Each cloud of rows lies close to a flat space through zero, with a little noise off it, and is much wider in some directions of that space than in others. After each cloud: how many dimensions does that space have?
(in the rows, 128 means zero)

[[130 105  86 145  76 130 140  62 141 125 188 121 152 149 182 131 140  81
  123 157 120  68 131]
 [155  93 105 183 145 151 127 124 143 120 145 141 133 124 142  80 144 120
  190 144 177  96 167]
 [ 26  91 110 168  55 171 143  62 111 126  78 164 121 119 151 209  83 186
  105 108  46 167 123]
 [128 118  72 152 131 119  41 147 144 137 114  57 172  93 108  32 133  94
  172 143 113 102 159]
 [ 95  57 146 155 144 121 117 104  88 190 104 157 172 125  95 184  47 123
  108 143  86 106 167]
 [108 178 133 128 119  74 134 147 190  88  77 122 158 155 216 108 167 143
   99  24  98 180  91]
 [149 138 130 138  75 131 113 102 140 166 220 172 149 187  67 105  96  53
   96 105 106 117 127]
 [ 83 173 129 105 140 130 145 154 102 125 156 163 108 138 128 136 157 108
  118 154  88  95 140]
 [150 154 139 152 137 117  80  63 158 157 104  95 163 120 191  98 166 115
  181 150 120 122 140]
 [121 110  77 154  93  73 142 147 141 132 139 119 129 132 150 180 190 126
  129 112 193  98 118]
 [135 128  84 153  73 155 162 127 122  99 223 136 105 140 149 161 175 112
  148 151 173  90 101]
 [138 140 110 138 147 164  97 206 155 171 215 107  72 132  82 110 127  55
  125  86 154  77 150]
 [114 122 107 136 117 132 114 103 103  97 132 159 141 111 154 158 116 135
  126 170  93  91 117]
 [129 114  80 138  94  95 161 123 163 123 134 176  96 161 106 167 140 123
   98 107 158 107 163]
 [ 53 110 172 105 160 136 139 138 101 142 152 123 148 131 151 145 100 183
  134 179 161 133 118]
 [113  49 120 172 131 191 186 133  74 151 164 155  92 110 113 138 126  88
  137 138 140  61 159]
 [142 169 181  96 180 144 125 142 137 134 140 106 132 142 162 148  94 137
  129 136  99 151 124]
 [125 195 109 103 133  69  80 126 165 160  98  38 158 127 161 127 188 123
  160 152 119 145 138]
 [164 120 149 162 165 107 148 136 122 141 144 178 163 157 106  93 149 128
  183 159 186 126 163]
 [100 180 131  82  98 147  90  91 160 116 161 123  95 134 166 176  94 134
   77 128  77 127  88]
 [146  89 111 163  93 141  94  49 127 111  68 118 119  73 156  97 167 161
  167 147 174 126 109]
 [126 129 155  95 143 164 196 144 153 107 144 153 102 182 105 129  64 151
   96 103 113 184 155]
 [163 210 150 129 191  69 112 155 167 172 110 152 141 171 118 152 158 123
  172 139 122 148 188]
 [132 170 134  99 125  89 140 157 111 116 209 109 168 156 158 134 171 114
  136 174 157 108  86]
 [ 93 113 142 141 138 142 109 115 147 161 129 116 133 132 147 126 111 140
  143 130 140 130 148]
 [100 102  98 185 113 188 147 125 122  99 105 175  87 109 141 179 118 176
  161 121 110 138 149]
 [ 50  88 127 116 131 141 106 102 128 140 119 124 130 110 175 184  56 144
   76 132  78  91 130]]
  15

[[120 105 126  85 142 101 104 109 130 121 132  99 110 127 109 132 126 135
   92 148 144 138 137]
 [135 131 170 146 101 145 130 138 145 117 113 108 129 139 123 152  87 114
  139 142 116 103 108]
 [143 107 154 109 119 127 102 119 120 117 120 101 132 140 126 150 111 132
  116 135 120 105 128]
 [148 123 145 108 122  96 127 126 139 113 156 108 133  97 142 151 129 112
   86 114 125 146 108]
 [160 165 198 136 104 109 125 131 124 120 143  83 145 128 122 165  90  79
  135 142  61 107 125]
 [138 106 139 111 110 131 130 114 134 116 132 124 123 123 136 127 127 142
  114 133 129 126 117]
 [125 117 118 114 137 126 112 120 120 130 125 129 127 135 126 125 135 140
  120 132 138 126 140]
 [144 135 131 147 141 117 124 139 122 137 152 136 150 133 137 142 133 102
  139 121 106 140 137]
 [158 142 159 158  95 147 156 125 127 127 150 149 149 125 157 134 123 116
  151 127  88 123 114]
 [ 95 158  73 166 147 152 157 148 134 154 118 182 122 129 123  82 157 141
  167 122 151 147 142]
 [141 137 131 120 155 101  98 127  97 135 139 106 146 139 123 150 131 104
  123 118 102 126 154]
 [133 139 133 164 105 167 151 148 131 136 113 155 140 139 140 110 127 135
  176 121 110 102 122]
 [116 109 113 120 125 155 113 128 125 128  94 137 119 143 124 112 131 166
  134 129 156 104 134]
 [160 153 187 150  74 144 155 128 136 114 136 121 142 114 150 143 102 112
  142 128  82 105  99]
 [139 143 133 115 136 100 120 123 123 126 149 117 134 110 131 138 135 114
  104 120 118 143 131]
 [135 159 160 162 111 154 129 125 122 138 125 137 138 157 122 129 104 121
  167 163  96 107 146]
 [141 149 157 155  96 145 157 145 144 126 129 135 137 122 138 127 113 114
  155 126 100 115 107]
 [106 138 100 123 164 111 113 118 113 139 129 128 118 135 110 126 136 125
  116 137 147 148 153]
 [154 111 168 134  88 152 127 140 144 113 115 120 141 132 145 142 107 137
  138 125 112  92 104]
 [136 128 135 137 124 127 149 131 120 136 141 130 136 137 129 117 133 110
  161 130  89 127 132]
 [127  73 117 104 145 144  79 104 103 121 104 122 129 164 129 149 124 165
  110 133 160 105 145]
 [125 116 129 121 115 142 133 126 134 126 117 132 121 131 127 112 129 147
  136 134 131 116 124]
 [167 128 165 134 107 132 124 128 120 126 150 127 155 135 148 142 124 118
  142 130  79 111 131]
 [150 138 151 155  97 158 139 152 131 125 114 139 150 127 151 130 122 129
  156 103 104  96 110]
 [126 141 119 151 126 143 136 135 130 132 123 150 134 127 139 126 132 132
  138 118 135 129 125]
 [106 126 100 135 148 133 126 130 124 131 111 135 119 131 123 129 131 133
  123 117 159 134 129]
 [137 137 148 159 104 156 144 131 131 124 121 140 137 132 143 139 112 125
  145 127 119 114 112]]
  9

[[147 121 130 134 114 168 155 154 143 110 129 147 157 110  99 127  79 163
  109 144 137 102 136]
 [ 91 164  71 130 142  71  97  47  84 177 112 118  98 191 194 122 184  96
  168 101  88 155 116]
 [124 149 112 120 137 136 107  90  89 160 118 114 144 156 155 133 111 118
  123  64 110 130  87]
 [137 119 128 166 110 168 140 156 139  89 118 159 166 133  77 117 114 113
  106 161 119 118 149]
 [145 114 117 123 133 101 123 124  80 140 136  96 102 115 138 176 141 107
  109  59 146 167 101]
 [109 126 120 132 131 134  90 120 108 137 111 122 144 143 113 114 140 101
  136  88 118 139 106]
 [156 134  99 137 111  95 137 113  98  93 146  80 107 135 154 179  95 125
  158  52 114 170 151]
 [143 130 128 140 139 125 144 127 160 105 150 110 117 146 139 133 142 137
  143 154 108 142 154]
 [163 108 104 130 146 148 160 134 128 141 152 108 132 110 124 149  99 186
  126 102 145 133 112]
 [190 117 134 146 140 128 195 143 169  84 180 106  99 118 140 178 136 159
  100 184 126 154 169]
 [116 161 129 105 131  50 110  69  83 151 136  92  60 148 213 163 185  77
  127 104 114 162 114]
 [ 96 154 115 123 110 117  91 105  73 154  90 143 141 142 145 117 124  85
  135  84 112 119  94]
 [104 131 136 117 142 123  93  99 135 142 118 135 128 162 126 104 146 105
  134 123 122 132 129]
 [120 139 170 110 137 167 127 146 117 170 114 167 156 102 125 112 137 122
   68 163 136  87  60]
 [138 137  12 154 146  49 139  60  82 148 146  64  68 184 195 173 179 146
  207  66  98 201 149]
 [121 125 130 124 129 149 116 129 109 149 115 144 151 123 116 121 112 124
  109 107 135 115  89]
 [117 114 125 118 137 144 127 152 143 161 123 140 142  97 113 105 122 171
  144 143 151 101  99]
 [ 92 178 137 133 109 124 102 102 121 131 101 157 137 158 159  95 149  79
  139 157  79 113 127]
 [111 130 113 124 119 104 106 115  65 167 105 142 117 115 135 140 146  91
  103  94 154 130  91]
 [144 133  85 139 107  92 114  78  89  77 133  95 110 177 137 170  89  92
  148  36 113 180 189]
 [147 126 157 111 115 130 148 138 127 109 138 134 122  98 123 151  85 135
   92 129 157 113 136]
 [121 104 140 128 148 164 120 154 153 146 126 142 155 117  91 101 140 148
  120 150 144 116 103]
 [138 116 144  95 141 115 132 135  65 192 126 126 109  67 146 167 133 135
   66  82 181 121  42]
 [127 112 116 131 141 134 121 133 142 136 131 123 133 135 115 118 138 143
  142 123 136 137 127]
 [117 116 172  96 147 120 115 131 155 140 140 125 111 112 129 118 145 128
  115 142 157 123 123]
 [114 166 159 102 119 157 119 121 109 163 111 146 155 115 157 110  95 132
  114 119 111  84  69]
 [ 77 136 126 150 110 160  63 136 101 137  74 163 190 155  86  73 141  68
  146 106  95 118  94]]
  9

[[122 130 135 124 128 134 125 120 129 123 129 113 128 112 136 123 131 119
  137  91 125 147 130]
 [146 114 128 138 119 114 133 138 108 139 137 141 137 141 128 172 124 132
  114 153 141 115 135]
 [159 114 121 102 130 126 147 152 122 123 113 141 157 117 128 143 184  56
  122  54 152 179 148]
 [123 125 135 124 123 124 123 114 125 118 133 122 127 118 127 133 115 134
  132 121 112 125 138]
 [125 131 130 117 132 133 131 132 135 123 128 136 131 122 125 114 136 118
  127 121 123 136 127]
 [136 133 117 120 121 123 128 133 128 128 103 118 138 130 130 125 163  93
  122  96 145 142 140]
 [132 123 137 120 131 124 136 128 120 121 122 118 143 110 133 130 141 103
  136  93 136 152 133]
 [146 125 118 120 124 136 133 155 126 144 129 138 137 137 136 146 167  95
  111  94 153 155 130]
 [117 133 129 132 130 130 120 106 134 118 121 112 116 120 127 107 110 141
  143 125 113 121 130]
 [136 125 134 140 126 158 122 130 137 144 147 137  98 143 141 116 108 145
  133 117 127 144 106]
 [126 121 132 140 133 121 132 128 118 129 144 137 130 130 121 146 104 155
  129 170 123 105 124]
 [134 123 138 148 104 101 120 121 101 139 126 113 133 140 138 174 111 142
  116 161 141 101 137]
 [125 129 111 122 135 122 129 126 129 119 120 122 139 121 119 133 144 118
  130 114 125 127 145]
 [131 138 136 118 123 142 128 135 139 133 109 116 124 125 145  95 156  91
  130  79 145 165 115]
 [115 138 121 121 142 147 125 119 149 119 123 122 115 119 124  86 130 129
  144 104 114 141 122]
 [141 121 107 105 148 136 146 148 144 116 125 168 137 132 105 108 155 103
  126 121 123 139 134]
 [123 129 145 138 131 127 131 135 118 138 137 116 136 118 144 139 124 130
  131 127 142 139 112]
 [124 125 135 125 131 131 130 124 131 122 138 141 124 126 123 121 111 141
  131 145 112 121 124]
 [133 127 131 132 122 147 123 126 138 135 132 135 104 141 133 113 117 136
  129 123 125 134 117]
 [135 127 135 115 141 159 139 140 148 127 132 150 114 127 130  82 135 111
  137  99 126 164 105]
 [133 121 130 120 125 125 127 104 128 107 113 116 126 114 123 117 119 114
  147  92 113 137 147]
 [126 141 143 136 111 115 123 117 117 133  93  82 133 121 152 117 145  99
  135  94 157 144 125]
 [142 106 121 117 145 129 145 145 124 119 155 172 141 125 107 153 124 130
  124 142 115 128 138]
 [160 112 108 109 134 111 150 170 110 134 123 145 175 122 125 182 197  63
  108  82 165 163 153]
 [137 125 112 132 137 123 136 140 124 132 123 132 136 135 121 139 142 121
  126 132 142 125 133]
 [138 121 111 124 131 116 135 144 121 130 131 144 146 135 116 159 146 121
  113 142 135 119 143]
 [115 134 143 136 133 139 125 127 127 136 141 112 123 116 144 121 117 140
  136 121 131 140 107]]
  8

[[143 132 136 138 135 114 117 145 131 144 121 119 129 146 127 113 109 127
  132 142 148 118 123]
 [108 119 124 110 138 136 124 124 113 116 147 131 109 118 143 128 137 126
  110 130 115 135 137]
 [128 115 138 135 106 127 110 155  62 119 119 113 139 169 110 125 121 114
  136 158 158 149 152]
 [146 124 130 133 142 114 113 135 124 124 147 120 118 137 154 120 113 110
  117 140 130 133 122]
 [ 93 118 125 133 114 143 143 128 110 123 138 125 114 146 130 116 107 115
  115 124 140 162 136]
 [118 135 130 121 103 142 121 145 113 139  89 132 150 152 109 139 121 135
  126 144 146 117 140]
 [ 94 138 141 114 127 124 108  77 107 109 148 118  97  97 121 154 145 132
  123 130 111 169 137]
 [144 151 161 132 126 133 117 136 108 120 113 127 129 123 132 116 135 115
  163 137 144 141 133]
 [103 128 110 113 164 121 116 134 138 127 143 125 108 110 156 119 139 108
  115 104 106 147 117]
 [137 142 137 119 113 155 134 119 138 117 132 147 130 101 145 129 132 133
  122 138 128  94 124]
 [152 136 142 153 129 132 110 161 130 161 128 118 145 151 102 127 112 102
  149 146 145 125 124]
 [ 96 136 108 137 100 141 127 134  99 120 116 120 154 109  93 128 148 125
  156 116 128 151 131]
 [107 149 137 138  95 149 141 115 107 124 128 124 123 135  99 126 115 121
  141 142 144 156 135]
 [121 108 149  95 138 110 102 104 114 103 124 127 109 127 125 158 173 128
  114 113 129 133 135]
 [109 121 101 140 117 121 131 117 141 141 130 122 158 112 109 148 126 140
  135 104 111 145 135]
 [141 125 140 126 123 133 136 133 129 128  93 137 125 155 129 131 129 135
  119 136 135 110 121]
 [ 87 112 112 127 109 120 113 106 104 115 149 112 125 115 119 136 122 131
  108 126 138 150 135]
 [131 132 102 134 150 121 124 120 143 122 174 123 114  96 153 121 128 110
  118 124  97 133 108]
 [118 131 142 120 115 143 120 128 120 122  71 138 135 145 150 141 126 128
  112 125 133 126 126]
 [134 122 140 133 136 135 119 126 153 155 101 137 140 123 135 151 122 150
  114 127 115 102 126]
 [112 119 122 126 106 126 132 106 130 133 153 122 126 134  91 145 118 140
  114 136 139 129 139]
 [150 148 137 106 156 134 141 126 120  96 200 135  87 104 158 107 149  92
  148 133 107 151 138]
 [155 141 138 160 116 150 143 130 163 158 152 135 154 123 118 146  98 115
  147 130 119 130 133]
 [ 93 145 103 116 108 133 132 111 112 112 122 125 139 102 123 129 131 141
  135 123 119 149 139]
 [128 148 147 142 125 159 136 139 139 144  50 147 143 119 144 125 130 148
  139 123 120 106 112]
 [115 122 137 131 143 135 144 133 126 127  91 137 121 125 139 114 147 140
  141 102 118 138 122]
 [170 135 127 116 147 128 140 146 140 144 144 139 126 145 115 133 133 136
  136 153 110  99 139]]
  14

[[148  78 187 157 118 150  63 121 139 113 172 125  77 135 102 111 140  75
  159 167 195 142 101]
 [138 187 127 136  83 120 183  91  77 160 104 133 164 174 126 162  86 171
  121 149  87 130 136]
 [114 129 133 126 145 132 122 120 139 129 133 135  98 127 120 107 151 117
  114 133 122 141 129]
 [125 124 120 119  96 123 122  92 143 127 152 104  95 142 103 139 122 129
  128 130 163 148 103]
 [140  80 167 119 114 145  80 139 194 116 170  79 149 122  99 100 113 139
  118  91 137 127 119]
 [122 146 128 105 117 147 136 123 156 118 177 119 190 127 121  92 123 110
  125 124 106 102 154]
 [152 118 130 137 146 138 141 135 108  82 170 168 132 108  94 127 122  77
  151 146 142 108 125]
 [121  85 118 117 198 111 110 154 184 108 114 120 125  83 112 135 113 157
  101  92  99 148 112]
 [120 118 142 140 103 138 143 178  99 125 111 173  88 121 148  88 185  99
  121 110 130  95 150]
 [122 126 143 127 123 123 128 117 139 127 133 124 144 139 129 136  97 126
  131 140 116 130 131]
 [ 98 116 120 126 180 112 139 123 130 131 107 151  75 117 138 146 127  91
  110 123  80 155 136]
 [131 132 127 139 132 113 131 104 115 145 109 125 115 140 124 169 101 139
  134 149 125 156 111]
 [120 184 110 118 101 131 150 107  99 150 122 134 173 151 164 124 130 117
  144 161 125 119 158]
 [120 125 147 129 112 144 141 139  98 143  91 147  35 146 140  88 180  96
  108 119 134 144 153]
 [130 157 117 117 103 133 138 146 125 137 135 157 169 117 145 102 163 111
  136 127 123 116 159]
 [136 138 176 164 108 134 113 116  82 139 131 148 111 166 133 135 140 113
  137 136 115 119 138]
 [146 193 159 152  53 141 136  73  68 186 125 123 158 202 146 148 109 129
  159 199 133 144 140]
 [119 120  91 116 126 138 137 166 143 141 122  95 151 107 158 119 132 137
  133 112 138  97 121]
 [125 122  94 117 139 120 114 137 166 121 142 103 137 102 110 122 154 180
  110  94 146 124  98]
 [130 137 159 138  93 139 130 116 105 125 148 170  94 146 118 101 158  79
  134 156 143 133 146]
 [142 128  99 107 165 136 136 128 149 125 127 109 130 104 105 121 126 136
  121 126 132 155 120]
 [140 107 162 157 100 130  87 129 119 136 136 126 108 142 129 139 138 121
  149 137 163 131 113]
 [115 114 150 118 104 142 133 108 145 122 154 107  89 149 107 107 115 108
  114 125 131 132 125]
 [110 134 129 133 115 120 170 135 112 115 140 192 116 118 123 125 131  88
  126 144  98 110 137]
 [135 151 118 141 135 122 142  85 101 143 129 105 140 155 118 176  79 149
  139 159 116 135 104]
 [131 156 134 136 144 117 147 107  87 109 113 147 162 148 138 150  92 140
  135 145 108 110 145]
 [106  85 112 130 165 108  94 163 172 123 106  93 146  98 160 146 111 174
  128 105 139 109  98]]
  13

[[142  81  99  99 122 146 128 135 102 136 152 141 122 113 122 153 131 147
  105 160 154 147 153]
 [ 84 115  93 138 116 116 128 104 132 107 148 139 149 135 136 131 106 135
  103  95 134 148 154]
 [112 130 130 153 160 163 177 135 146 108 109 113 150  98 157 118 101 122
  108 154 118 150 140]
 [123 160 141 134 139 109 116 127 135 126  85 137 129 128 153 101 164 109
  138 104 148 115 145]
 [123 173  97 120 161 141 134 114 128 125 105 143 147 105 153 104 111 130
  116 114 131 124 129]
 [124 103 122 172  93  96 100  70 154  96 142 145 134  94 131 140  25 137
  107 140  58 123 126]
 [116 151 121 146 143 145 108  89 152 104 139 123 166 123 148 104  55 108
  131 109 105 124 143]
 [138 132 121 141 130 130 132 141 111 130 134 138 112 114 134 135 119 144
  111 133 127 154 140]
 [147 168 148  88 133 174  76 148 105 144 129 126  90 104 109 136 189 115
  165 140 168 110 139]
 [115 102 165 128 108 154 124 138 136 145 125 117 100 118 120 143  99 119
  121 139  99 141 133]
 [115  94 137 106 126 146 139 123 110 132 107 142 135 157 128 148 111 104
   84 182 126 132 134]
 [149 133 123 104 124 103 142 124 110 120 150  79 133 191  88 135 177 149
  160 128 154 137  76]
 [110 128 157 113 104  88 114 112 130 119  83 142 117 129 116 137 126 144
  110 123 119 114  93]
 [146 135 167 124 109 150 120 133 121 117 138 152 108 101  86 133  99 132
  114 153  94  77 109]
 [145 102 126 112 154 119 148 144 127 144 126 124 140 123 159 105 111 121
  141 130 127 116 143]
 [132 144 136 105 129 119 120 125  92  94 141 100 112 144 114 133 153 140
  138 143 138 151 137]
 [139 124 147 156 125 147 119 128 148 131 147 117 128 127 101 144 141 130
  146 117 136 142 124]
 [138 116 136 138 107 151 127 101 146 141 110 124 108 108  95 137  89 124
  105 131 104 112 126]
 [119 132 156 147 140 152 134 133 151 137 123 109 103  87  97 155  91 140
  143 135 113 116  67]
 [152 182  97  82 141 164 112  89  40  96 154 188 108  78 110 101 173 151
   93 136 127 154 152]
 [129 139 151 164 123 164 145 147 101  83 151 150 122 108 131 133 119 115
   90 183 127 127 139]
 [ 77 123  66 153 147 107 133  86 164 113 141  82 136  97 148 119 156 112
  176  74 157 125 143]
 [129 115 102 135 108  95 120 124 162 139 133 113 134 108 134 138 122 160
  145 104 112 145 130]
 [119 152 134 118 132 149 142 147 139 132  93 137 150 118 184  88 146 109
  117 138 145 114 125]
 [107 123 110 131 146 125 168 116 136 127 121 144 153 132 120 128 141 117
  116 138  80 129 138]
 [170 144  92 174 118 103 169 154 109 129 147 110 101 132 118 153 117 167
  114 175 108 150  75]
 [ 80 108 143 143 149 134 167 107 142 112  92  97 114 102 145 113 101  98
  126 128 145  96  86]]
  18

[[126 122 119 120 133 120 126 134 130 118 130 126 139 114 129 122 139 111
  133 113 128 132 132]
 [141 129 122 132 118 105 142 143 128 129 128 133 126 120 129 137 126 137
  137 128 131 129 138]
 [146 110 116 121 134 111 124 156 132 114 137 129 133 101 130 122 142 110
  144 120 124 129 138]
 [105 145 143 130 131 169 118  88 125 138 121 119 123 166 125 122 121 136
  110 137 128 128 112]
 [123 129 130 126 131 136 125 122 128 126 127 125 128 133 132 129 128 121
  124 123 129 128 125]
 [123 135 135 134 123 127 132 117 128 133 125 125 128 140 127 137 125 137
  121 135 133 123 125]
 [119 132 127 125 136 140 119 123 130 121 127 125 128 132 124 126 134 118
  124 123 124 130 127]
 [146 106 103 115 135 100 129 169 130 110 137 125 136  92 130 126 142 104
  146 108 123 126 141]
 [107 147 144 137 122 154 127  95 124 141 122 129 120 161 129 128 118 147
  109 134 136 126 116]
 [142 114 128 130 131 118 125 141 127 126 133 135 124 113 124 122 131 125
  143 133 119 126 130]
 [121 125 122 123 125 124 134 132 127 125 127 125 132 123 134 131 134 117
  129 111 132 123 132]
 [140 127 123 133 116 104 142 146 130 133 131 135 123 118 131 136 123 135
  135 134 127 124 134]
 [106 135 130 122 129 146 114 111 124 120 123 121 134 141 134 125 135 117
  111 113 133 127 123]
 [ 92 139 132 125 130 165 118  94 124 122 125 114 130 158 133 129 131 122
  102 112 137 127 112]
 [109 131 140 130 143 162 109 100 128 129 127 121 129 149 118 116 125 121
  111 137 126 132 119]
 [104 125 118 114 140 149 118 120 126 109 124 114 142 131 136 126 146 101
  114  90 131 126 122]
 [117 131 124 130 121 119 137 126 126 131 130 123 130 131 135 136 124 137
  129 120 135 124 129]
 [135 125 135 130 137 144 118 124 125 139 132 131 123 128 119 115 124 128
  132 146 122 132 126]
 [135 126 127 130 126 121 132 133 133 129 127 133 127 120 128 130 129 132
  130 135 126 128 127]
 [143 107 113 117 133 110 123 153 130 115 138 130 135  98 121 120 138 109
  142 121 117 133 138]
 [ 87 131 119 116 143 163 111 105 124 106 125 107 142 139 139 123 147  99
  107  84 128 128 124]
 [146 130 125 134 115 104 144 140 130 141 131 133 124 124 131 136 118 146
  139 141 130 128 131]
 [131 114 128 128 142 136 115 130 127 125 130 126 133 125 124 118 134 119
  129 133 120 132 128]
 [133 137 139 136 124 133 131 120 125 139 126 131 121 142 119 131 113 145
  132 146 126 127 126]
 [115 126 127 122 141 160 110 105 125 129 128 124 130 141 118 111 134 114
  122 132 122 130 116]
 [ 96 144 140 128 130 161 120  93 117 126 120 116 130 161 134 128 126 127
  101 112 135 124 114]
 [165 122 112 129 106  55 165 187 137 120 128 140 132  85 143 148 129 135
  159 120 136 123 152]]
  3
